The rows of a group lie close to one hidden flat surface of 12 dimensions, which passes through zero. Surfaces can cross.
In the rows, zero is written as 128.
Known rows, each followed by its group:
[ 67  82 150 103 139 152  92 123 142 135 134 120 141  92 153 124 130 143
 114 151 140 167 124]  j38
[140 130 145 117 128 154 130 126 118 139 123 123 133 114 105 112 135 142
 144 104 144 152 112]  j351
[ 80 131 166 115 151 122 138 145 125 161 168 172 155 149 104 149 159 144
 111 145 145 109 148]  j872
[ 67  84 115 130 125 123  66  93 137 106 100  93 100  83 159 128 108 174
 164 171 127 138 160]  j38
[ 70  75 140 131  88 119 143  98 155 130 137 169 114 119 109 118 147 100
 149 160 142  92 132]  j351
[194 136 105 139 149 105 142 135 113 132  76 134  73 163 128 147 121 111
 192 117 110  89 156]  j872
[130  89 147 135 191 125  57 102 162  74 123 122  93 156 148 181 152 165
 171 104 137 147 148]  j872
[147 175  82 159 130 128 107 146 109  70 112  95  79 129 208 151 116 113
 114 108 134 160 101]  j351
[139 139  99 141 118 142 117 145 127 104 150 120 133 161 140 148 119 143
 130 118 109 110 149]  j872
[ 52 108  78 110 164 198  95 135 144 124 102 122  97  99 166 136 108 123
 123 140 143 143 134]  j38
[124 135  91 128 127 138 161 106 153 117  91 175 154 170 141 134 116 132
 128 139 100  63 136]  j540
[167 166 129 107 171 130 108  83 132 129  84 134 160 133 131  71 169 139
 154 128 139  69 145]  j872
[212 156  89 131 102 105 139 114 136 122  91 152 134 200  95 136 105 117
 169 112 105 124 113]  j872
[128  68 179 118 104  77 134  97 170 139 133  57 118  85 124 138 128 160
  96 112 108 143 145]  j540
[153 175 119 134 141 133 137 160 123  96 199 178 162 160 125 118 195  89
 121  82 140 108 121]  j38
[173 140  95 132 129 163 131 116 135 114 118 100 168 147 125  98 103 126
  96 114 114 109 115]  j540
[137 144 102 149 152 163 162 130 129  86 150 151 122  98  80 118 142 110
 117  64 136 103 112]  j351
[175 168 133 145 159  80 147 117 122  96  84 116  91 102 193 143 133  98
 100 102 132 162  79]  j38
[117 126 165 111 120  96 175 114 126 186 106 179 148 124  94 109 136 101
 122 165 138 124 108]  j872
[109 130 141 128 147 145 134 149  99 111 114 173  98 115 200 137 166 134
 201 122 135 131 137]  j540
[128 164 106 153 170  66 136 141 107 124  98 143 110 122 155 160  74  94
  70 187 116 151 104]  j540
[126 189  95 121 123 156 143 152 100 129 119 167 153 124 153 103 128 111
 128 130 137 145  99]  j38
[110 151 131 116  65 100 177 154 110 183 139 153 134 143 119 108 140  92
 131 165 131  98 131]  j351
[149  85 202 136 169 105  64 128 117 128 194  91 167 133  91 132 145 167
 122 144 125 146 160]  j540
[156 164 121 106 157 121 143 105 116 143  46 139 132 134 166 123 131 164
 164 140 114 101 150]  j351
[ 61 103 156 119 210 115 110 155 133 124 123 173  67 108 155 214 150 143
 153 120 145 179 147]  j872
[168  74 175 122 111 134 190 132 122 151  98 112 118 110 165 115 129 118
 151 109 100 110 134]  j872
[140 132 100 110 117  91  47  88 190 107 142  93 116 159  82 126 164 129
 134 104 144 130 147]  j540
[135 179  86 125 171 165 136 175 100 117 117 131 125 128 164 153 121 157
 130  93 109 125 153]  j872
[159 135 150  70 140 154  76 120 138 162 116 116 173 145 121  92 162 128
 148 115 152 195 110]  j38
[ 99 111 104 125 165 174  92 149 117 138 134 103 128 122 118 129 105 149
 134 147 122 103 177]  j872
[114 120 130 128 107 159 134 145 118 141 165 116 142 119 100 111 126 132
 118 120 130 114 138]  j38
[166 120 120 147 143 126 118 125 140 107 151 126 137 146  94 128 123 102
 114 107 122 122 112]  j38
[111 123 122 137 137 122 110 117 122 151 124 100 128 109  99 113  90 123
  89 175 135 124 126]  j872
[136 136 130 120 106 129 119 141 124 152 151  80 110 109  86 112 125 119
 109 103 147 161 117]  j540
[147  88  96 103 150 152 144 156 118 156  74 135 108 124 140 137  96 126
 201 128  79 114 187]  j872
[ 85 133  91 127 105 160 130 172  94 145 119 181 107 170 154 158 114 139
 202 169 121 108 165]  j351
[ 88 127  87 140 103 127 141 122 143 114 124 109 100  89 133 132  91 112
  85 137 126 128 116]  j540
[111 177 129 139  61 114 170 115 135 119 163 171 147 144 104 107 159  94
  87 115 167 126  62]  j540
[137 142 178 120 157  98 160  87 134 146  87 141 103 104  95 127 161 147
 130  97 161 129 106]  j540
[106 117 133 132 127 119 149 107 143 111 125 102 137  85 150 120 126 155
  97 121 111  99 143]  j540
[145 154 117 101 123 113  59 127 142 144 137  87 141 156 112 116 144 151
 135 128 138 149 150]  j351
[ 96 114 131 125 107 113 117 143 117 141 126 103  90  89 143 132 121 125
 139 141 137 163 130]  j351
[138 109 134 127 126 121 145 111 137 119  89 159 104 149 127 156 123 148
 180 125 115 123 132]  j351
[127 144 101 148 101 120 129 118  95 124  95 116 119  94 125 111  75 146
 144 161 114 133 129]  j38
[143 142 169 138 122 116 162 143 105 129 163 112 159 104 174 103 156 108
  75 120 135 127 104]  j351
[134 132 139 100 163 121  91 123 125 114 128  95 207  71 202  83 137 149
  92 150  94 143 151]  j38
[125 102 129 157 158 181 123 170 112 105 172 114 165 148 153 162  74 130
  70 139 102 150 109]  j351
[134 127 146 128 135  68 116 133 121 128 119 137  80 134 139 171 139 136
 164 129 128 152 145]  j351
[131 119 159  93 131 133 104 116 128 170 113 114 133 136  98 115 140 149
 157 134 145 151 135]  j38
[123 168  91 128 157 179 190 122 134 113  74 186 168 141 185 122 104 105
  81 133 115  95  86]  j38
[146 135 155 108 190  98  97  76 150 123  86 161 124 133 102 117 181 149
 175 118 154 106 143]  j351
[108 101 148 108 126 127 111 129 128 146 112 149 120 129 149 132 135 113
 163 149 141 173 111]  j540
[141 172 112 112 135  98 131 102 150 108  98 138 125 137 152 120 180 142
 147  97 127  81 151]  j540
[135 123  81 105 127 196 152 179 152 152 142 110 123 166 137 142 125  83
 100  83 115 115 132]  j38
[130  89 143 134  97 123 196 164 112 130 123 119  81  84 204 140 138 100
 160 101  98 119 143]  j872

New rows, each followed by its group:
[133 124 140 140 126 103 118 150 110 113 143 132 108 123 176 149 137 119
 144 138 125 152 133]  j540
[104 106 165 134 149 105 119 107 135 145 128 162 100 148  70 161 139 137
 149 144 157 126 130]  j38
[152  90 128 105 141 147  96 119 170 122 123  94 128 147 142 136 139 117
 123 101 124 153 121]  j38
[ 95 127 104 142  69 157 102 129 120 100 123 136  86 157 179 130 143 113
 181 136 163 143 102]  j351
[165 116 156 140 171 148 122 105 143 102 143  94 185 125 137 116 113 130
  43 116 121 143  86]  j351
[154 147 122 101 187 116 108 156 127 163 142 163 194 163  96 122 135 123
 115 153  98 111 166]  j38
[159 138 128 116 154 137 103 131 123 126 123  81 165 129 151 127 110 154
  90 124 105 143 137]  j351
[170 111  97 114 122 164 114 107 162 115 119  78 176 143 126  95 118 153
 117 100  95  88 155]  j540
[130  75 151 119 129 168 126 124 128 160 114 114 101 119  82 112 118 112
 165 126 151 143 117]  j872
[ 92 189 120 133 100 101 170 174  92 141 163 167  97 116 123 135 169 120
 144 112 145 114 140]  j540
[118  97 174 125 115 134 125 111 119 123 104 150 119 143 180 138 154 149
 190 142 141 139 121]  j351
[158 114 173 143 162  58  57 131 121 102 160 105 126 138 160 156 148 127
 133 153 125 169 139]  j540
[159 165 126 121 130 144 150 127 116 123 117 140 140 130 141  99 161 127
 144  97 137 101 124]  j872
[ 98 142 140 107 100  88 125  96 157 125 126 142 130 118 148 120 178 135
 127 127 138 120 128]  j540
[139 134 133 142  65 110 146 166 118 117 202 109 124 136 128 127 161 120
 135  94 121 117 147]  j38
[115 146 133 140 101  91 175 166  88 168 139 118  94 106 113 146 104 128
 121 144 118 123 147]  j38
[140 128 139 121 113 112 151 118 132 122 107 127 139 118 164 124 139 149
 145 121 106 107 146]  j351
[146  98 145 159 168 100 130  95 154  69 137 139 150 114 148 138 123 115
  82 132 107 111 111]  j38
[142 144  87 150 133 134 162 170 116 131 128 121  67 128 118 159  88  69
  98 105 130 157  98]  j38
[161 190 122 140 164  84 138 130 116 115 107 161 118 164 160 146 156 115
 129 132 135  98 129]  j351
[129 148 115 114 121 141 143 136 125 137 127 143 168 137 124 119 123 137
 112 129 116 118 126]  j872
[102 132  83 123 104 121  67 134 150  97 155  88 109 113 157 121 141 111
 128 129 135 149 146]  j540
[134 128 110 146 124 126 148 125 129 118 123 117 121 120 121 138  95 120
  95 128 116 120 115]  j540
[115 181 147 165  85  87 162 126  83 101 161 199 151 125 117 117 152 140
 149 151 139 106 111]  j38
[211 152 136 130 138 158 157 135 103 149 121 115 182 166 110 100  99 120
 100 114 111 123 101]  j540
[100  85 135 133 103 126 114 126 142 119 148  99 121  99 147 125 123 124
 123 141 121 135 136]  j872
[139 207 113 106 134  95  89 131 122 144 135 138 105 140  93 110 188 106
 148 106 179 147 124]  j540
[164 122 155 131 153 146 134 127 112 118  96 110 147 143 195 143 104 159
 119 134 111 155 110]  j351
[ 98  94 142 124 143 168 150 134 124 184 124 180 104 164  47 142 113  99
 148 152 158 115 117]  j872
[137 151 160  91 105 140 136 180 116 158 195 122 191 114 162  97 178  96
  87 102 140 189 103]  j38
[127 162  93 160 121 121 139 170 104 107 142 150 109 174 181 168 105  99
 108 153 119 120 117]  j351
[146 128 193  97 117 112 147 132 123 170 137  76 133 103 151 106 188 155
 117  90 144 130 140]  j38
[ 89 127  76 126 135 167  64 104 157  87 139 143 108 134  95 117 159 131
 173 109 155 106 152]  j351
[183 108 113 130 109 120 130 126 168 110 150 107 123 196 121 147 156 129
 152  80  97  58 175]  j38
[127  98 164 137  87 116 126 122 146 125 189 134 175 164  90 132 137 140
 108 134 119 112 133]  j540
[163 106 164 161 168 144 163  87 126 106  91 103 111 101 106 132  86 135
  87 103 135 138  75]  j540
[142 133 119 159 151 153 168 138  99 109 114 167 163 138 167 136  89 126
 110 153  96  95 117]  j540
[180 114 170 129 147 121 152 104 144 138 120 115 145 141 106 120 135 121
  99 102 131 122 105]  j38
[185 133 147 142 167 104 147 101 131 126  83 126 122 169 126 144 112 135
 117 133 119  91 123]  j872
[117 117 129 130  87 113 101 135 113 114 156  88 140  81 155 102 123 151
 135 145 112 144 151]  j38
[121 143  93 123 183 150  82 125 132 107 112 139 132 109 136 119 123 113
 122 137 137 150 120]  j38
[ 83 118 112 109 118 149 102 163 125 150 158 134 124 112  93 134 118 128
 143 134 136 178 137]  j872
[127 117 152 133 122 137 110 117 133 130 152  85 127  95  86 109 121 127
  89 117 154 164 100]  j540
[165 147 157 130  88 110 169 120 134 128 140 162 171 189 149 113 169 116
 131 125 126  85 113]  j351
[ 96 130 142 170 119 102 123 153 121  90 194 165 108 155 177 155 165  78
 110 152 147 114 114]  j351
[133 104 137 122  62  85 161 103 158 104 125 150 133 144 170 128 168 143
 180 117  97  74 160]  j351
[108  65 144 149 124 161 116 100 140  83 128 119 188 105 206 109  84 126
  72 185 103 146  88]  j540
[110 176 128 130 122 107 135 132 111 126 129 124 113  86 153 109 149 109
  99 123 156 150 104]  j540
[ 90 129 118 107 142 122 155 161 108 161 112 166 110  94 141 124 140 108
 163 146 118 110 164]  j872
[137 127  95 111 117 181 181 125 119 157  79 123 139  90  82  99  84 156
 145  94 104 123 132]  j351
[105 128 104 103 143 166  84 111 141 151 108  99 156 117 107  87 104 139
 109 157 136 124 143]  j351
[138 167 116 150 131 101 130 155 112 106 150 146  85 163 136 169 159 123
 150 101 139 115 138]  j872
[138 111 152 131  90 141 169 100 131 127 107 141 136 128 141 109 135 121
 139 118 135 124  95]  j351
[126 132 178 110 129 107 108 135 111 168 138 151 145 173 131 130 157 130
 151 167 147 137 132]  j351
[ 58 116 114 139  93 126  92 120 149 101 185 110 132 100 121 120 143 132
 107 141 145 130 137]  j540
[126 177 122 132  87 125 161 126 124 150 142 136 170 152 152  70 147  66
  61 164 154  79  87]  j351
[164 197 115  82 167 162 128 127 109 172  60 148 132 134 120  81 157 111
 163 109 167 148 107]  j540
[144 150 141 125 151 118 134  67 159 104  89 162 139 149 119 118 163 134
 128 109 152 103  99]  j540
[144 110 147 137 128 135 185 113 127 110  75 130  92 102 179 139 131 134
 149  88 121 123 105]  j540
